The first 5 rows are patterns. Each new row is the sum of 2 different patterns, raised or lowered, with some noise. Before adding, each is slid sideways (what falls off one end comes back at the other) and multiplied by a number that may be negative. Names go in the order of the patterns.
In the rows, 128 means zero.
Some rows, each with the names of its patterns after it:
[127 125 125  88 171 126 127 179 133  96 126 155 127 149 121 139  87  96
 110 146 126  99 164 136 111 126 122 177 143 129 153  77 129 127 125 130
 145 159 150 123 133 144 112 123]	(0)
[109 126 151 120 167 140 140 147  86 132 104 104 102 106 129 132 123 128
 137 125  98 139 138 144 117 123 141 116 148 135 130 138 114 113 126 135
 133 142 124 131 143 119 131 136]	(4)
[134  99 155 131 116 108 179 126 144 122 130 144 129 129 138 120 117  93
 124 114 108 127 121 138 156 125  81 155 157 153 123 117 127 124 117 139
 117  90 124 114  77 132 111 136]	(2)
[125 128  91 129 146 178 105 156 107 151 133 127 169 131 127 119 133 124
 114 105 131 120 136 123 141 112 114 110 138 126 131 147 132 138 133 115
 133 179 110 114 139 139 121 130]	(3)
[108 179 138 149 128 168 113 157  96 125  77 116 124 128 136  92 128 137
 130 128 136 128 137 112 128 133 128  86 132 158 111 133 125  94 135 107
 126 128 126 170 133 139 146 135]	(1)

New rows, each followed by the names of its patterns:
[131 144 155 144 139 138 141 148 175 145 163 166 133 144 147 142 165 141
 147 159 162 105 150 170 137 136 144 154 141 141 148 152 143 150 166 191
 131 169 125 143 151 175 156 130]	(2) (3)
[126 165 173 160 180 129 160 129 146 168 174 204 144 176 189 166 171 159
 135 172 200 138 139 139 141 177 183 156 177 150 154 205 154 176 214 159
 207 159 165 204 142 147 208 188]	(2) (1)
[136 162 164 177 143 149 172 154 155 162 173 147 116 120 160 120 169 134
 160 180 127 116 177 184 172 155 156 169 150 152 160 150 117 163 152 128
 152 143 160 148 129 169 155 154]	(2) (3)
[197 159 165 149 152 151 150 186 142 128 145 121 137 134 125 145 109 157
 188 181  83 193 159 189 146 135 176 145 136 151 138 106 130 115  99 145
 135 149 162 105 162 137 141 126]	(2) (3)
[ 92 131  99 104 146  85 110 123 118  63 142  80 104 113  99 104 109  97
 115  94 142 123 152 113 126 102 112  84 110 178  84  80  77 116 116 100
  97 121  93 124 141 120 111 148]	(2) (3)
[137 147 131 113 141 180 172 121 164 130 156 141 160 175 158 122 146 187
  82 134 152 149 128 112 117 168 128 228 155 150 152 142 156 120 123 151
 144 129 164 148 161 151 148 186]	(0) (1)
[103 140 117 129 118 103 152 141 139 135 153 122 179 146 155 169 131 122
 160  62 127 118 124 108 136 122 107 124 177 163 148 124 135 168  88 126
 154 135 104  94 147 118 117 176]	(0) (1)
[125 128 127 126 139 133 122 189 138 106 192 165 137 136 149 140 150 128
 155 106  94 127 142 102 125 152 152 134 120 157 174 142 128 195 109 153
 135 140 155 154 160 160 132 136]	(0) (2)
[147 151 104 156 201 138 142 116 165 177 163 164 177 151 178 184 167 177
 206 130 179 173 145 190 136 137 176 164 116 162 147 195 163 156 172 164
 141 201 176 206 164 200 168 181]	(2) (1)
[130 127  71 126  95  99 113 130  86 124 104 114  79 123  98 148 113 177
 129 118 137 116 135 127  82 111 110  98 156 109 156 141 139 141 160 115
  97 138 109 127 177 107 133 110]	(4) (1)
[ 21  86  68  82  63 109  82 153 100 108 134 128 121  89 123 100  89  88
 110  83  69  88 103  58 100  85 145 101  47 139  97  93 114 137 118 116
  95 103  73  96  92  90  87 109]	(2) (1)
[ 96 162  80  91  96 121 158 123 128 140 113 114 185 128 145 162 143 120
 132  90 140  59 106 125 134  80  94 104 129 117 105 123 117 116 113 126
 151 120  99 137 139 112 114  92]	(2) (1)
[172 174 139 132 149 140 140 145 133 110 138 101  98 169 115 154 146  92
 175 132 131 124 191 171 162 146 159 164 132 179 160 150 134 137 129 150
 103 141 102 145 168 142 104 145]	(2) (1)
[132 110 122  95 108  93 112 117 128 127 159 107  77 128 154 140 124 134
 129 132 122 122 121 146 105 102  99 139 105 133 126 103 108 128 133 159
 140 151 115 142 131 135 166 128]	(2) (3)
[100 124 124 112 106 130 140 157 118  91 153 139 157 128 120 134 116 110
 132 125 105 133 114  95 141 110 135 136  94 143 146 114 141 168 133 150
  94 130 120 112 111 117 122 123]	(4) (2)
[141 117 117 107 129  97 162 146 137 122 122 105 108 131 131 116 137  76
 113 124 139 175 106  78 150  96 128  73  99 131  79 105 141 138 121 133
 141 188  80 135 118  81 108 173]	(0) (3)
[138 139 131 125 110 116 157 143  92  99 134 139 119 128 129 116 104 147
 139 167 137 141 120 135 124 140 134 122 130 131  96 120 102 110 126 107
 129 119 125 118 120 132 133 132]	(2) (3)
[150 141 175 144 151 145 158 141 135 148 144 143 112 162  90 122 111 130
 112 159 118 172 154 185 135 155 151 149 168 142 146 137 157 141 146 142
 147 135 138 149 182 151 118 161]	(4) (1)
[111 116 131 131  69 119 146 103 101 113 123 108 109 117 121 107 117 137
 168  96 142  90 116 121 145 131  98  96 110 125 111 105 102 109 117 146
 113 134 135  99 109 116 109 137]	(2) (3)
[150 187 142 131 133 124 157 134 141 123 124 115 138 126 138 138 116 128
 166 121 114 155 127 130 156 118 151 131 122 138  93 123 133 117 112 152
  64 117 108 120 122 140 121 172]	(4) (1)
[ 67 177 101 137 166 123 127 121 140 111 140 110 118  67  96  98 141 114
 105 136 116  90 126 113 161 146 123 149  83 111 123 156 108 122 154 146
 111 125 130 108  85 119 130 157]	(0) (3)
[147 152 144 168 148 152 160 132 143 156 182 158 172 160 153 168 135 135
 161 165 130 153 126 190 169 162 170 120 145 137 153 130 141 186 151 156
 146 155 167 106 159 167 179 106]	(4) (2)
[100  91  96  99 116 110  89  92 121  97 105 106  82 109 135  70  83 122
  87  95 109 111 101  91 104 126  70 108 149 138  92 117  77 138  84  95
 142 114  62  92  91  98  84  67]	(2) (3)
[ 76  99 106 101 102 126  71 131  79  88  54 121  95 107  97  75 107 104
  98 104  99  91  82  85  89  90  98  68 105 134  85  73 111  94 117  80
  88  98  95 118 108  97  86  98]	(2) (1)
[ 70  99 131 109 102  46 123  96 123  94 111 111  88  95 110 120 105  78
 122 150  93 120 102  86 105 102 117 121 101 144 110 106 121 109  89 158
 113  92 122 151  90 124  88 105]	(3) (1)
[155 164 135 140 153 181 147 156 156 152 114 178 164 190 133 189 128 179
 132 145 140 141 145 143 156 125 140 139 152 143 158 146 161 128 139 140
 153 122 152 177 140 157 149 119]	(3) (1)
[147 151 122 153 162 155 138 101 142 156 182 127 161  97 160 137 107 184
 133 146 136 128 154 132 112 132 167 148 146 148 128 140 126 152 146 140
 153 124 149 137 116 146 187 131]	(2) (3)
[147 152 193 133 167 169 173 150 187 140 196 214 193 168 180 179 159 197
 169 163 141 171 178 211 147 203 154 185 175 200 199 152 182 160 176 192
 153 168 175 164 177 138 178 150]	(3) (1)
[174 159 167 156 159 170 156 204 180 185 171 172 151 187 169 173 163 201
 151 151 158 174 125 151 168 165 173 141 191 172 156 132 187 147 186 139
 161 170 138 137 167 192 151 172]	(3) (1)
[153 150 151 151 177 128 143 144 156 120 144 180 123 150 146 115 165 141
 149 144 145 173 156 155 154 161 132 183 169 168 135 186 111 165 117 133
 137 137 163 166 172 135 149 154]	(4) (1)
[161 125 120 161  80 120 140 122 169  98 143 152 137 187 133 133 142 133
 116 115 141 130 125 113 154 142 128 146 122 159 103 130 144 109 133 152
 133 106 140 118 129 134 161 152]	(0) (4)
[148  97 124 113 121 129 115 115 132 119 125 146 147 114 141 112 119 122
 107 138 123 172 127 127 126 128 132 131 129 126 123 154 142 123 125 165
 127 128 130 109 139 108 117 144]	(4) (2)
[ 51 123 137  90  96 119  97 105  90 115  99 114  30 100  51 122  82  93
 101  63  88 106 134  96 112 147 119 107 101  86 123  66 111 121 129  52
 101  82  81  93  76  93 111  86]	(2) (3)
[126 136 125 125 106 152 119 104 159 121  92 126 141 133 160 122 103 117
 123 131 137 118 105 151 125 122 118  97 157 128  95 147  81 133 131 106
 147 141 140 128 157 130 150 112]	(0) (2)
[184 156 226 135 156 152 112 184 172 144 134 152 130 157 136 193 172 158
 139 195 166 100 165 158 155 189 114 163 154 135 186 110 146 143 133 133
 150  88 145 126 141 122 168 124]	(0) (1)
[ 64  98 158  86  67 117 119 104 107 107 152 110 117 156  76 122 146 104
 122 115 124 145  84 109 129 112  66 109  94 111  77 127 105 107 136 117
  93 134 130 118 140 104 123  72]	(0) (2)
[115  98  69 148 104 127  99 148  79 113  64 113  64  99 119 109 121  82
  92 116 154  87  99 114 123  86 108 107 104  38 108 145 139  87 130  60
 130  94 102 143 106 136 101 118]	(3) (1)
[149 182 112 119 118 142 123 140 152 182 115 168 155 158 153 177 161 154
 132 128 164 114 126 131 155  93 144 122 151 126 116 127 144 130 147 161
 168 149 154 145 142 179 119 106]	(2) (3)
[114  54  87  41  42  69  88  77  86  34  60  68  76  71 121  67 104  88
 155  71  81  94  77 124  50  64  82  68 110  83  74 101  81  66  62 111
  83  51  90  90  89 118  80 108]	(0) (1)
[ 99 137  78 115  74 126 111 122 134  82 117 112  93 114 152  93 100  80
 116 125 113  78 124 131 105 143 113  92 154  92 123 107 105 168  98 120
 136 132  61 158 109 136 111 136]	(2) (1)
[189 117 125 138 113 175 124 172 156 154 112 123 141 101 117 155 130 149
  72 106 116 115 181 134 149 139 139 120  92 116 181 114 106 158 148 129
 138 134 172  59 135 148 124 110]	(0) (3)
[198 214 172 227 243 185 193 165 204 165 172 165 171 159 194 200 233 178
 212 148 219 203 203 217 188 201 172 212 193 180 179 182 171 195 192 206
 189 174 178 212 182 196 212 179]	(4) (3)
[183 175 168 151 155 205 194 128 133 179 184 160 169 172 158 139 193 185
 221 180 189 159 180 166 186 184 165 173 171 135 162 140 148 166 145 173
 160 171 156 159 175 178 173 183]	(2) (3)
[154 129 133 125 138  86 145 159 130 146 180 142 104 173 211 172 125  88
 168 117 157 136 131 111 104 131  98 159 124 158 167 141 170 158 128 133
 184 161 176 158 139 164 145 130]	(2) (3)
[137  96 139 129 162 141 133 152 149  90 134 163 137 198 136 159 118 115
 104 204 147 131 172 185 108 164 103 180 103 128 158  92 147 104 135 148
 155 166 166 134 151 139 123 137]	(0) (1)
[154 145 169  95 134 153 142 148 145 135 151 142 123 123 131 143 147 141
 180 153 156 160 148 178 109 130 149 140 125 151 132 130 154 132 154 146
 168 175 184 135 157 198 118 151]	(0) (2)
[139 134 110 142 142 138  87 185 181 168 117 126 155 105 119 155 126 106
  96 112  92 121 154 139 140 112 154 126 102 103 180 128 136 140 138 148
 138 136 170  97 128 105  94 119]	(0) (2)
[127 147 127 114 130 146 100 116 107 116 101  98 159 130 105 155 115  74
 110 126 110 143 106  80 100 102  91 118 119  90 146 121 132 113  95 108
 146  91 151  57 111 114  78 115]	(0) (3)
[175 157 114 100 158 117 154  89 177 140 111 185 146 121 136 170 152 178
 133 158  99 117 117 170 149 130 167 151 123 126 134 176 152 153 161  59
 158 153 131 135 161 168 162 136]	(0) (3)
[151 118 125 131 172 140 164 115 152 175  92 156 161 139 136 134 129 154
 117 192 154 145 148 149 123 108 100 146 131 115 159 144 151 165 146 150
 122 165 162  95 133 172 143 112]	(0) (2)
[106  64  77  90  97 126 108  95 106 112  70 129 107  87  92 141  74 149
  83 101  77  44  93  68  75  44  69  99  97  87  97 101  95  52 104 105
 108  54  90 122  71 115  97  71]	(4) (1)
[155 153 175 128 171 124 168 169 170 121 150 172 130 165 150 166 126 138
 153 180 152 140 174 164 135 164 160 197 157 157 169 111 153 150 151 165
 163 143 179 161 151 157 148 150]	(0) (3)
[135 136  92 149 146 155 111 152  74 164 129 143 183 115 162 132 132 118
 170 113 154 124 148 147 150 124 134 113 139 105 137 145 124 147 138 134
 168 186  80 147 173 172 127 130]	(2) (3)
[182 160 171 165 139 156 167 163 169 129 195 171 155 202 172 125 159 198
 155 205 165 179 145 111 152 159 143 123 175 168 153 158 158 204 170 143
 189 130 174 154 156 173 168 199]	(0) (4)
[138 127 141 183 130 122 138 150 152 161 151 142 146 131 166 145 147 209
 143 176 161 161 182 131 144 162 161 109 153 159 146 140 128 155 152 134
 161 143 166 150 152 171 158 155]	(4) (2)
[173 188 191 175 164 167 170 196 188 205 197 187 192 139 153 150 145 141
 149 187 147 164 162 182 148 156 167 202 191 196 177 187 164 188 201 175
 177 161 162 167 180 174 196 171]	(4) (1)
[145  77 118 113 117 152 126 105 104 128  98 101  97  94 101 139  98 159
 106 108 111  79 113  90 103  89  98 115 101 109 157 102  94  91 132 113
 126  97 106  89  99 145 161  91]	(4) (3)
[105 138 146 113  71 173 144 124 122 104 119 137 105 142 108  80 115  76
  65 116  89 121 137  57 138 108 106  72 179  97 156 115 154 141 122 118
 123 134 109  77 114 105  93 118]	(2) (1)
[149  92 127 116 142 145  91 124  99 119 134  94 106 115 103 119  74 118
  88  84  90 135  72 106 112 115  89 127  78 139 159 133 108 123 121 100
 141 108 105  76 113 121 155  84]	(3) (1)
[146 133 135 154 135 133 140  85 131 123  92 179 127 166 165 143 179 144
 130 132 180 135 157 161 136 145 132 152 153 129 144 101 135 131 121 154
 150 151 157 138  98 166 161 148]	(4) (2)
[120 158 194 116 164 202 165 119 201 147 182 149 229 175 197 116 158 142
 116 147 175 166 134 114 152 160 136 210 157 166 149 157 147 129 104 166
 177 129 178 161 131 166 144 192]	(0) (1)
[120 140 114  99  99 129 114 105 102 137  72 123 106 131 123  50 137  92
  72  82  84 143 122 104 125  82 107  80 118 120 135 120 118 116 103 138
 103 106 117  93  93  78 145 111]	(0) (4)
[142 125 169 170 121 129 146 139 136 133 150 139 112 141 182 169 102 171
 123 155 169 133 181 142 139 136 110 133 123 110 136 150 105 129 132 129
  99 139 124 162 145 189 150 148]	(3) (1)
[124 143 136 169 120  96 119 129 136 138 116 104 153 124 123 116  88 162
 127  83 151  73 136 132 100 153 144 141 126 170 130 155 108 124 141 125
 126 104 155 117  95 165 118  85]	(0) (2)
[147  84 149 116 131 131  65 139 116  99 105 179  75 128 102 125  99 140
  98 162 124 166 113 126 115 103 159 121 125 142 125  85 143 137 159 122
 113 124 164 116 105 133  94 125]	(2) (1)
[161 115 160  94 115  82 131 124 134 151 110 139 139 121 134 181 114 123
 129 140 127 131 101 133 114 120 148 172  89 160  98 149 135 127 192 135
 137 132 137 113 149 116 144 123]	(3) (1)
[ 96 109  79 111 100 101 112  93 100 112  69  96 123  91 106 112 127 105
  62  99  51  79  59  75  99  99 120 102 112 107  75  95 140 119 102  94
 137  77 136  84  97  74  77  82]	(4) (1)
[155 124 194 148 129 138 153 192 168 165 176 114 158 143 152 189 155 169
 178 156 152 168 138 149 126 148 162 151 174 170 137 212 160 124 178 177
 150 164 150 159 108 109 139 163]	(0) (3)
[136 135 137 142 200 162 166 204 154 154 197 183 175 223 155 186 130 137
 179 148 157 157 202 119 154 146 164 190 157 162 177 124 171 171 195 166
 185 200 175 165 157 146 156 204]	(0) (2)
[ 91 107 101 137 132  87 154 135  86 117 139 153 171 133 151  95  79 124
  94  97 107 124 139 120 118 132 114 113  90 128 128 102 143 114 132 147
 144 101 120 150 105 122 112 137]	(0) (4)
[118 112 117 151 118 154 135 116 141 118  86 135 114 129 137 124 144 126
 110 120 173 120 149 112 126 142 124 138 146 126 115  97 116 122 110 121
 129 134 146 141  92 137 157 125]	(4) (2)
[137 130 169 148 113 163 159 170 108 154 147 111 144 197 148 114 114 149
 134 154 161 167 161 106 149 168 127 138 163 159 169 110 142 142 133 177
 158 157 162 139 136 123 118 150]	(0) (3)
[104 116 134 120 145 144 158 123 114  83 150 108 131 124 123 123 121 130
 109 145  90 123 128 129 167 131 148 158 147 162 139 140 129 132 120 122
 156 114 118 124 138 100 131 152]	(4) (3)
[160 118 145 157 118 148 154 131 146 131 157 156 125 144 146 135 134 142
 138 140 159 116 153 115 127 109 135 156 138 149 127 138 145 131 118 143
 165 124 108 120 141 142 111 139]	(2) (1)
[120 101 137 120 103 182 119 143 158 129 106  90 139 117 124 116 150  60
  98  97 137  91 121 125 157 119 167 132 158 135 122 172  94 118 123 124
 121 138 140 152 122 124 136 151]	(0) (1)
